The rows are grouped in 4 ways, from coarse to fine. Each group lies inside one group of the grouping before and may be the whole of it. The rows also spread widely along 15 directions, which tell nothing about the answers.
(in the rows, 128 means zero)
Known rows, each followed by its group in each grouping:
[133  88  99 110 146 160 141 101 115 150 140 121 115 142 152  91 152 138
 118 150 163 132  87 134 133] : zalu Q130 Q16 sibu
[121 106 142 148 108 117 128  93 157 134 114 169 132 122 140 131 127 162
 120 129 174 152 152 106 120] : zalu Q130 Q876 suvul
[202 122 197  69 127 136  90 138 130 147 172  94 118 112  89 175  95 125
 142 113  71 105  83 145 140] : zalu Q720 Q898 zufos
[145 125 163 152 141 104 109 144 151 134 138 133 130 106 173 116 101 121
 114  99 113 174 147 103  86] : zalu Q771 Q811 muk
[117 121 140 104 130 161 141  76 113 135 169 147 117 146  91 108 126 189
 145 131 177 150  96 121 199] : zalu Q720 Q37 pakab
[119 181 108 152 131 102 142 168 147 149  69  85  66 116 124 147 115 108
 123 151 143  94 205 125  82] : zalu Q130 Q219 ses
[ 99 111 107 126  77 169 149  52 136 120  80 171  86 191  65 115 150 159
 137 117 211 141 131 116 118] : dudom Q779 Q578 Dak
[159 145 121 127  90 130 140  98 168 168 111 179 126 167 133 158 113 134
  86 109 155 135 184 152  99] : zalu Q771 Q811 Vivet
[121 121 143 130 107 111 134 143 139  86 130 132 184 132  92 158 140 157
 130 104 126 170 130 133 162] : dudom Q606 Q281 bup
[115 148  93 144 134 128 151 175 130 141  73  83  55 155 127 110 131  93
 124 119 151 107 128 129  91] : dudom Q779 Q578 kado
[ 74 138  69 153 109 148 169 126  88 131 161 111 153 129  98  74 112 130
 138 134 169 142 120  62 197] : zalu Q130 Q876 gotov
[172 171 215 149 120 122 108  73 176 104 167 185 134 164 174 168  97 152
 143 150 145 165 180 164 103] : zalu Q720 Q796 nopok
[142  99 170 122 140 111  99 101 166 174  89 173 117  86 162 138 136 126
 114 122  95  79 128  97  81] : dudom Q606 Q552 lopok
[162 128 137 134 116 135 138 137 131 145 172 116 134  96 142 121 101 134
 119 137 134 140 143 113 122] : zalu Q771 Q910 sov
[130 121 138 105 150 128 113 127 142 141  90 142 170 131 135 152 159 115
 108 105  81 130 129 117 109] : zalu Q720 Q898 vov
[169  75 163  93 117 155 130 133 143 154 135 135 116 110 174 162 177 109
 127 149  98  30  48 143 137] : dudom Q606 Q281 zogig
[165 156 153  99  87 166 154 162 147 149 144 143  97  97  98 163 109 182
 126  98 161 169 162 106 134] : zalu Q720 Q796 Fazi
[168 106 114 132  72 139 151 103 157 162  86 128 106 169  86 129 107 139
  99 105 181 163 149 126  63] : zalu Q130 Q16 Nafod
[143 193 161 127 112 110 131 171 172 177  56 139  94 137 124 180 104 103
 106  85  88  96 180 110  88] : zalu Q720 Q796 nopok
[110 189  98 169 114 132 160 157 113 105 124  80 120 180 125 118 107  73
 139 141 139 133 159 119 114] : zalu Q130 Q876 gotov
[103 144 153 110 155 115 106 110 146 122  88 145 119 129  97 163 139 149
 144 128 126 134 145 110 148] : zalu Q130 Q16 Nafod
[144 119 137 120 102 144 117 111 116  91 169 110  95 147 126 139 129 110
 151 150 148  94 103 155 142] : dudom Q606 Q281 bup
[156 127 110 130 165 131 115  83 104 159 179  98 144 134 151  84 103  93
 130 194  97  80 114 158 106] : dudom Q779 Q578 Dak
[131  63 145 106 131 135 123 154 134 150 123 125  85  82 189 134 181 132
 104 124 123  66  62 138 152] : zalu Q771 Q811 muk
[135 102 131 125 163  85 113 192 157 108 104  85  90  84 143 173 153 125
 148 141 145  95 112 119 149] : dudom Q606 Q281 bup
[118 134  83  90 145 177 105  94  91  83 174 154 155 179 147 112 151 100
 119 110 122 167 123 158 130] : dudom Q606 Q552 lopok
[127 122 130 127 133 141 145 155 161 112  92 148 131 138 155 162 166 137
 128 117 161 171 136 105 118] : zalu Q130 Q16 Nafod
[105 149 159 117 136 125 114 122 141  80 139 155 160 114  73 165 129 175
 168 122 139 182 153  98 177] : dudom Q779 Q578 kado
[133 139  55 114 140 137 134 134 116 126 151  99 155 124 115 149 134 104
 129 169 151 117 160 114 151] : zalu Q130 Q876 suvul
[116 145  74 127 165 107 143 203 159 160  45 126 140 142 163 152 159  85
  91  93 103 120 147 120  97] : dudom Q779 Q578 Dak
[113 122 136 130 116 118 131 140 118 133 122  92 122 112 102 129 128 128
 132 133 115  96 109 119 155] : zalu Q130 Q219 ses
[132  68  61 132  86 156 165  95 100 154 154 107 151 120 107  69 140 140
 105 148 171 109  99 120 134] : dudom Q606 Q281 zogig
[144  91 183 128 110 142 117 117 139 110 114 102  85 119  97 130 127 135
 165 115 150 149  87  76  99] : zalu Q130 Q219 ses
[106 138 163 119  83 144 101  67 102  74 151 139 147 130 101 148 145 136
 129 159  97 102 162 185 127] : zalu Q130 Q876 gotov
[104 135 117 153 114 126 137 110 106 113 129 107 172 152 108  94 123 122
 113 121 113 154 136 126 126] : zalu Q720 Q796 Fazi
[102 138 141  82 115 165  94  45 106  97 127 141  90 133  45 152 142 156
 162 160 147 110 151 126 152] : zalu Q130 Q16 Nafod
[153 125 137 167 111 111 137  86 140 117 175 139 213 114 164 133 130 126
 118 199 110 100 165 158 114] : dudom Q606 Q552 lopok
[161 111 132 133 139 132 118 116 136 125 159 109 127  99 151 127 124 126
 141 163 151 134 141 105 102] : zalu Q720 Q898 zufos
[140 144  99 127 137 127 151 191 128 134  87  52  97 140  64 128 114 108
 142 109 137 150 122 101 104] : dudom Q779 Q578 Dak

New rows. What belongs after each?
[114 178 139  70  93 166 113 139 103  97 134 120 112 133  69 201 146 107
 143 129  82  70 144 154 173] : zalu Q130 Q876 gotov
[134 113 137 127 145 124  92 109 106 122 122  83 105 121 125  90 117 109
 117 122 101 140 129 139  66] : zalu Q720 Q796 Fazi
[152  91 154 122  97 134 111 130 139 105 151 138 137  76 140 142 140 143
 124 124 124 131 132 122 103] : dudom Q606 Q552 lopok
[111 136 117  78 147 166  89  89 127 105 114 177  95 122 150 158 176 112
 135 137 123  95 161 135 103] : dudom Q606 Q281 zogig
[160 101 105  96 144 157 142 132 127 133 139 106 158 159 113 139 145 125
 129 126 141 164  84 121 142] : zalu Q130 Q16 Nafod
[150 150 129 136 136  91 139 187 126 162 193  80 126  94 168 151  94 120
 124 175 110  46 109 164 215] : zalu Q130 Q219 ses
[ 84 122 105 156 129  91 107 165 128 115 102 117 152  94 198 133 154  70
 102 142  78  64 140 114 128] : zalu Q130 Q16 sibu
[126 127  98 171  66 121 181 156 145 102 114 113 130 154 139 145 153 130
 108 146 180 107 148 165 134] : dudom Q606 Q552 lopok
[166 119 143  76  95 180 117 159 125 118 165 132 141 122 127 175 134  92
 138  92  96 126  88  90 138] : zalu Q130 Q219 ses
[130 118 166 143 123 131 151 124 121 151 164 128 164 114 163 102 124 150
 118 142 105 124  96 138 152] : zalu Q130 Q219 ses
[171  94 137 122 133 120 121 140 131 192 107  73  96  72  97  91  91 136
 111 109 119 138 122  83  65] : zalu Q720 Q796 nopok
[141 129 108 182 141 115 195 135 157 150 120 120 167 191 156 101 128 131
 126 145 178 159 108 122 135] : dudom Q606 Q281 zogig
[129 138 103 121 118 142 133 138 121 136  56  87  73 214 125 119 145  74
  93  86 121 115 112 176  69] : zalu Q720 Q796 nopok
[128 122 155 163 116  92 131 168 145 122 114 115 102 132 184 119 127 138
  82  97 129 152 142 195 103] : zalu Q771 Q811 Vivet
[115  88 134 136 147 100 112 116 140 189 124 158 134  12 160  91 125 166
 104 141 112  88 149  74 116] : dudom Q606 Q552 lopok
[112 137 122 122 115 125 117 150 116 155  85 119 116 145 121  97 110 106
  83  48  87 149 126 123  94] : zalu Q720 Q796 nopok
[110 158 155 130 137 132 110  74 149  92 134 174 106 162 147 170 140 137
 158 167 167 118 161 137 151] : zalu Q130 Q876 suvul
[119 123 125  79 159 169  95  43  97 110 134 150 169 211  90 108 148 114
 116  93  89 184 105 159 115] : zalu Q771 Q811 muk
[ 99 153 114 120 152 135 159 167 129 138  74 127 181 108 161 153 195 124
  92 146  72 111 167 159 111] : zalu Q130 Q876 gotov
[164 158 186 133 141 153 183 140 144 178 114 117 101 174 139 116 118 146
 120 118 125 151 100 151 108] : zalu Q771 Q910 sov
[147  95 119 128 183 115 107  90 167 151 109 150 118 100 187 136 160 134
 118 170 157 125 162 116  82] : zalu Q771 Q811 muk
[125 160 166 107  74 160 108 122 130  74 142 162 129 109 109 180 133 136
 136 113 115 154 192 131 103] : zalu Q130 Q876 gotov
[106 183 118 132 147 127 134 143 120  96 129 109 133 138  91 138 120 125
 156 134 130 152 170 113 144] : dudom Q606 Q281 zogig
[187 133 134 145 113 102 132 118 137 154 141  81 114 132 104 116  80 130
 113 152 132 127 161 178  64] : dudom Q606 Q281 bup
[174 123 107 131 138  97  95 130 125 119 206  91 172 107 149 145  86 102
 123 171 118 124 149 152 137] : zalu Q130 Q876 suvul
[149 203 160  93 180 145  99 137 110 128 166 119 132 179 153 144 101  78
 131 112  48 132 128 167 124] : zalu Q720 Q37 pakab
[136 133 134 129 149 149 150 151 120 140 100  70 112 116  70 103 113 131
 154 115 138 192 123  54  85] : zalu Q130 Q876 suvul
[114 144 144 149 112 136 140 110 133 126 119 139 146 151 137 126 132 110
 134 129 123 119 131  98 127] : zalu Q720 Q898 zufos
[104 183 144 165 132 118 168 155 133 133  85 104  95 158 175 130 150 118
 109 170 117  85 159 196 109] : zalu Q130 Q16 Nafod
[125 127 101 144 130 128 145 139 142  99 119 111 141 133 135 145 154 137
 131 148 173 155 154 117 133] : zalu Q720 Q796 Fazi
[ 97 120  99 155 119 133 127 123 112  95 152 128 142 108 189 104 155 116
 114 155 144 117 149 129 132] : zalu Q720 Q796 Fazi
[147  22 144  73 105 156 110  81 138 129 150 175 153  71 114 139 179 216
 100 104 164 171  97 137 154] : zalu Q771 Q811 Vivet
[157 153 128 104 167 121 141 187 138 175 132  89  95 142 109 135  87 132
 134 103 134 153  96 110 167] : zalu Q130 Q16 sibu
[131 123 151 113 137 109  63  63  93 117 197 112 166  82  73 101  75 146
 139 139  88 144 151 114 143] : zalu Q720 Q898 vov
[111 168 134 118 135 151 124 105 114 147 154 137  73 101 127 122 114 131
 143 156 140  88 160 105 151] : zalu Q771 Q811 Vivet
[131 133 137 149 126 100 133 133 157 146  88 119 103 127 141 147 127 126
 119 146 141 102 156 138 102] : zalu Q130 Q876 gotov
[194  58 139 104  88 132 120 100 152 150 156 147 123 109 146 146 139 165
  93 135 154 104 107 190 112] : dudom Q606 Q552 lopok
[129  69 132 176  98  92 125  75 145 132 150 129 172 109 136 113 115 131
 133 173 158  97 113  92 145] : zalu Q130 Q876 gotov
[133 115 134 148 129  90 103 169 134 135 136 102 119  94 168 117  97 103
 109 111 107 127 125 115 115] : zalu Q130 Q16 Nafod
[135 162 129 124  97 145 120 111 127 148 116 136 117 126  92 119  91 119
 116  97 117 150 181  89  75] : zalu Q720 Q796 Fazi
[114 101 133 111 120 154 136  56 110 141 139 142 127 172  95 106 138 158
 130 138 155 120  77 143 174] : zalu Q130 Q876 suvul
[141 137 164 145  97 141 147 111 146 113 134 141 139 131 130 146 129 147
 138 148 149 150 155 127 108] : zalu Q130 Q876 gotov
[137  72 176  70 205  96  61 107 146 151 129 148 119 127 152 150 144 151
 127  95  98 109  35 145 202] : zalu Q720 Q796 nopok
[134  88 205 139 112  92 122 123 150 165 114 134 126  92 164 134 140 160
 103 134  91  57  85 164 149] : zalu Q720 Q898 zufos
[ 92 190 144 132 120 128 104  96 102 110 152 136 144 146 112 124  96 104
 136 141  81 110 167 132 146] : zalu Q130 Q16 sibu
[177 131 139 124 173 155 122 106 114 163 208 104 104  93 151  76  70 133
 159 170 152 170 122  79 103] : zalu Q130 Q16 Nafod
[107 133  93 172 115  99 124 133 140 105 117 123 114 145 175 117 125 110
 106 129 172 133 168 136 118] : zalu Q720 Q796 nopok
[105 130 142 136 116 133 119 103 149 111 124 194 162 160 187 156 153 110
 118 120 125 120 129 122 145] : zalu Q130 Q876 suvul
[171 128 152  96 130 136 153 218 153 147 139 100 112  88 144 187 142 150
 130 119 129 124 103 130 166] : zalu Q130 Q219 ses
[138 107 113 117 107 142 123 124 134 113 113 120 130 150 118 149 143 107
 126 123 140 131 117 116 117] : zalu Q130 Q16 Nafod
[154 132 105  83 147 137 140 168 129 170 128  98 145 125  82 151 116 132
 124 110 114 141 104 102 168] : zalu Q130 Q16 sibu
[153 129 106 156 147  95 146 176 156 149 124  99  82 137 156 115  97 127
 124 117 186 152 131 123 114] : dudom Q606 Q281 bup
[131 111 143 124 142 125 130 140 116 124 132 107 131 108 140 106 143 145
 115 127 109 139 117 164 110] : dudom Q606 Q281 bup
[156 169 143 141 156 156 192 125 147 190 132 132 130 151 115  97  96 173
 138 129 171 200 141  79 118] : zalu Q720 Q37 pakab
[116 166 104 125 121 147 151 165 111 106  74  55 137 156  81 153 160  73
 134 136  89  99 140 117 107] : zalu Q720 Q796 nopok
[ 98 140 172 111 104 142 118 145 103  94 145 121 165 101 137 160 163 109
 132 145  45  65 104 145 175] : zalu Q130 Q16 sibu
[100 141 126 171 117 128 161 171 153 146 112 168  87 115 200  97 120 121
 126  92 174 141 133  57 120] : dudom Q606 Q281 bup
[138 124 154 100 155 138 131 124 143 109 122 128 102 148 113 160 159 164
 152 135 155 137 105 159 158] : dudom Q606 Q281 zogig
[171  88 199 136 154 146 122  74 108 179 178 114 124  88 188  50 108 145
 116 170  88 125  88 157  57] : zalu Q130 Q876 gotov
[108  91 117 125 116 143 110 134 113  76 163 128 166 115 159 131 160 109
 134 116 128 135  91  95 172] : zalu Q720 Q796 nopok
[126 165 115 130 140 179 174 124 107 147 182 140 104 168 179  85 120 144
 127 141 172 158 117 149 155] : zalu Q130 Q219 ses
[134  93 133 139 120 123 132 128 147 115  51  81  62 125 117 140 173 105
 138 156 151  76 125 128  53] : dudom Q606 Q281 bup
[123 164 106  93 152 150 111 155 134 114  94 114  63 120 115 166 145 112
 140 118 145 130 175 105 103] : zalu Q720 Q37 pakab
[154 200 155 179  94 161 187 144  98  98 190  73 115 204  99  69  60 124
 156 122 156 216 134 149 100] : dudom Q606 Q281 zogig
[ 98 116  83 163 127 134 176 139 133 157  92 109  68 147 173  98 154 118
 122 165 199  80 107 111 143] : zalu Q130 Q16 Nafod
[111 135 160 137 142 124 127 125 125 130 109 111 110 112 142 117 141 137
 128 140 113 110 127 129 123] : zalu Q720 Q796 nopok
[ 82 169  96 166 140  68 111 192 139 124 107  95  96 104 138 143  90  83
 140 124 134  93 160  64 172] : zalu Q130 Q16 Nafod
[116 135 162 156 143  95 106  89 133 178 125 143 145  91 121  79  69 141
 123 123  99 146 152  67 101] : zalu Q130 Q16 Nafod
[115 187 175 139 157 141 157 161 125 122 127 120 195 108 146 142 147 122
 139 146  54 139 152 102 128] : zalu Q720 Q37 pakab
[123 135 106 105 151 162 128 124 117 138 132 132  89 153 151 115 136 115
 130 124 151 137 110 119 132] : zalu Q130 Q16 Nafod
[177 140 124 155 145 110 185 202 157 173 125  61  71 148 149 128  99 137
 127 144 188 139 106 146 133] : zalu Q130 Q876 gotov
[156 177  83 107 171  99 134 226 166 126  68  48 106 126  43 214 115  95
 156 107 147 168 182  60 129] : zalu Q771 Q811 Vivet
[171  66 168 105 138  95  84  99 152 151 139 126 128  89 134 147 129 160
 100 130 111 116 114 170 118] : zalu Q771 Q811 muk
[100 171  91 122 129 178 131  92  67 143 146 123 138 189 143  53 114  75
  94 103  80 137 129 145  93] : zalu Q720 Q796 Fazi
[162  87 207 127 109  88 103  71 175 171 115 170 160 112 102 155 109 162
 127 125  96  85 103 122 132] : dudom Q606 Q281 zogig
[118 146 137  41 170 189 102  88  77 135 152 126 100 167  64 110 128 150
 141  90 103 166  84 150 164] : zalu Q130 Q219 ses
[102 152 159 156  94 149 142 122 110 100 103  99  87 159 120  99 131 112
 134 115 128 132 127 127  95] : zalu Q720 Q796 nopok
[103 122 129 117 146  80  62 129 110 151 128 104  85 103  86  89  61 129
 115  59 108 140 118  95 154] : zalu Q720 Q796 nopok
[122 120 146 115 160 125 111 104 116 122 168 137 189 107 146 131 140 144
 128 157  93 132 119 140 165] : zalu Q130 Q876 suvul
[155 139 163 127 198 122 145 156 128 157 147  73 121 148 122 103 101 141
 152 126 123 170  70 111 154] : zalu Q720 Q37 pakab
[111 115 199 157 119 105  93  91 154 105 137 185 169 120 193 148 132 109
 138 134  91 105 117  99 130] : zalu Q130 Q876 suvul
[ 92 172  85 126 142 139 149 121 104 141 103  94 141 128  71 126 132 115
 139 162 122 107 168  93 142] : zalu Q130 Q876 suvul
[150 167 143 128 170 109 120 104 135 156 125 107 143 156 118 134  99 117
 128 163  98 126 152 153 110] : zalu Q130 Q16 Nafod
[159 113 153 104 143 147 127  89 130 145 117 121 142 159 115 127 141 132
 107 126 103 144 116 165  91] : zalu Q771 Q910 sov
[150 184 148 135  85 180 142 154  85  99 171  49  66 155 105 120  96  53
 158 141 103  98 121 123  97] : zalu Q771 Q811 Vivet
[186  68 148 111  64 141 114  79 175 141 108 170 121 163 159 180 154 117
  95 126 149  88 118 173  73] : zalu Q130 Q219 ses
[137 134 116 129 126 164 129 138 114  99 174 108 157 117 161 140 143  72
 157 162 112  99 111  70 141] : zalu Q720 Q796 Fazi
[162 116 115 125 117 123 112 124 145 119 159 109 110 140 116 153 102 109
 146 132 169 124 121  95 144] : zalu Q720 Q37 pakab
[163 121 171 105 124 143 126 117 162 129 139 161 124 158 177 195 163 116
 127 146 122  79  99 168 155] : zalu Q771 Q811 Vivet
[ 81 183  87 160 147 115 123 166  93  90 107  56  90 169 122  99 117  46
 144 138 105  96 139 134 111] : dudom Q779 Q578 kado
[134  98  95 133 118 130 167 127 103 148 205 119 195 145 149  88 125 170
  94 134 153 147  80 175 219] : zalu Q720 Q898 zufos
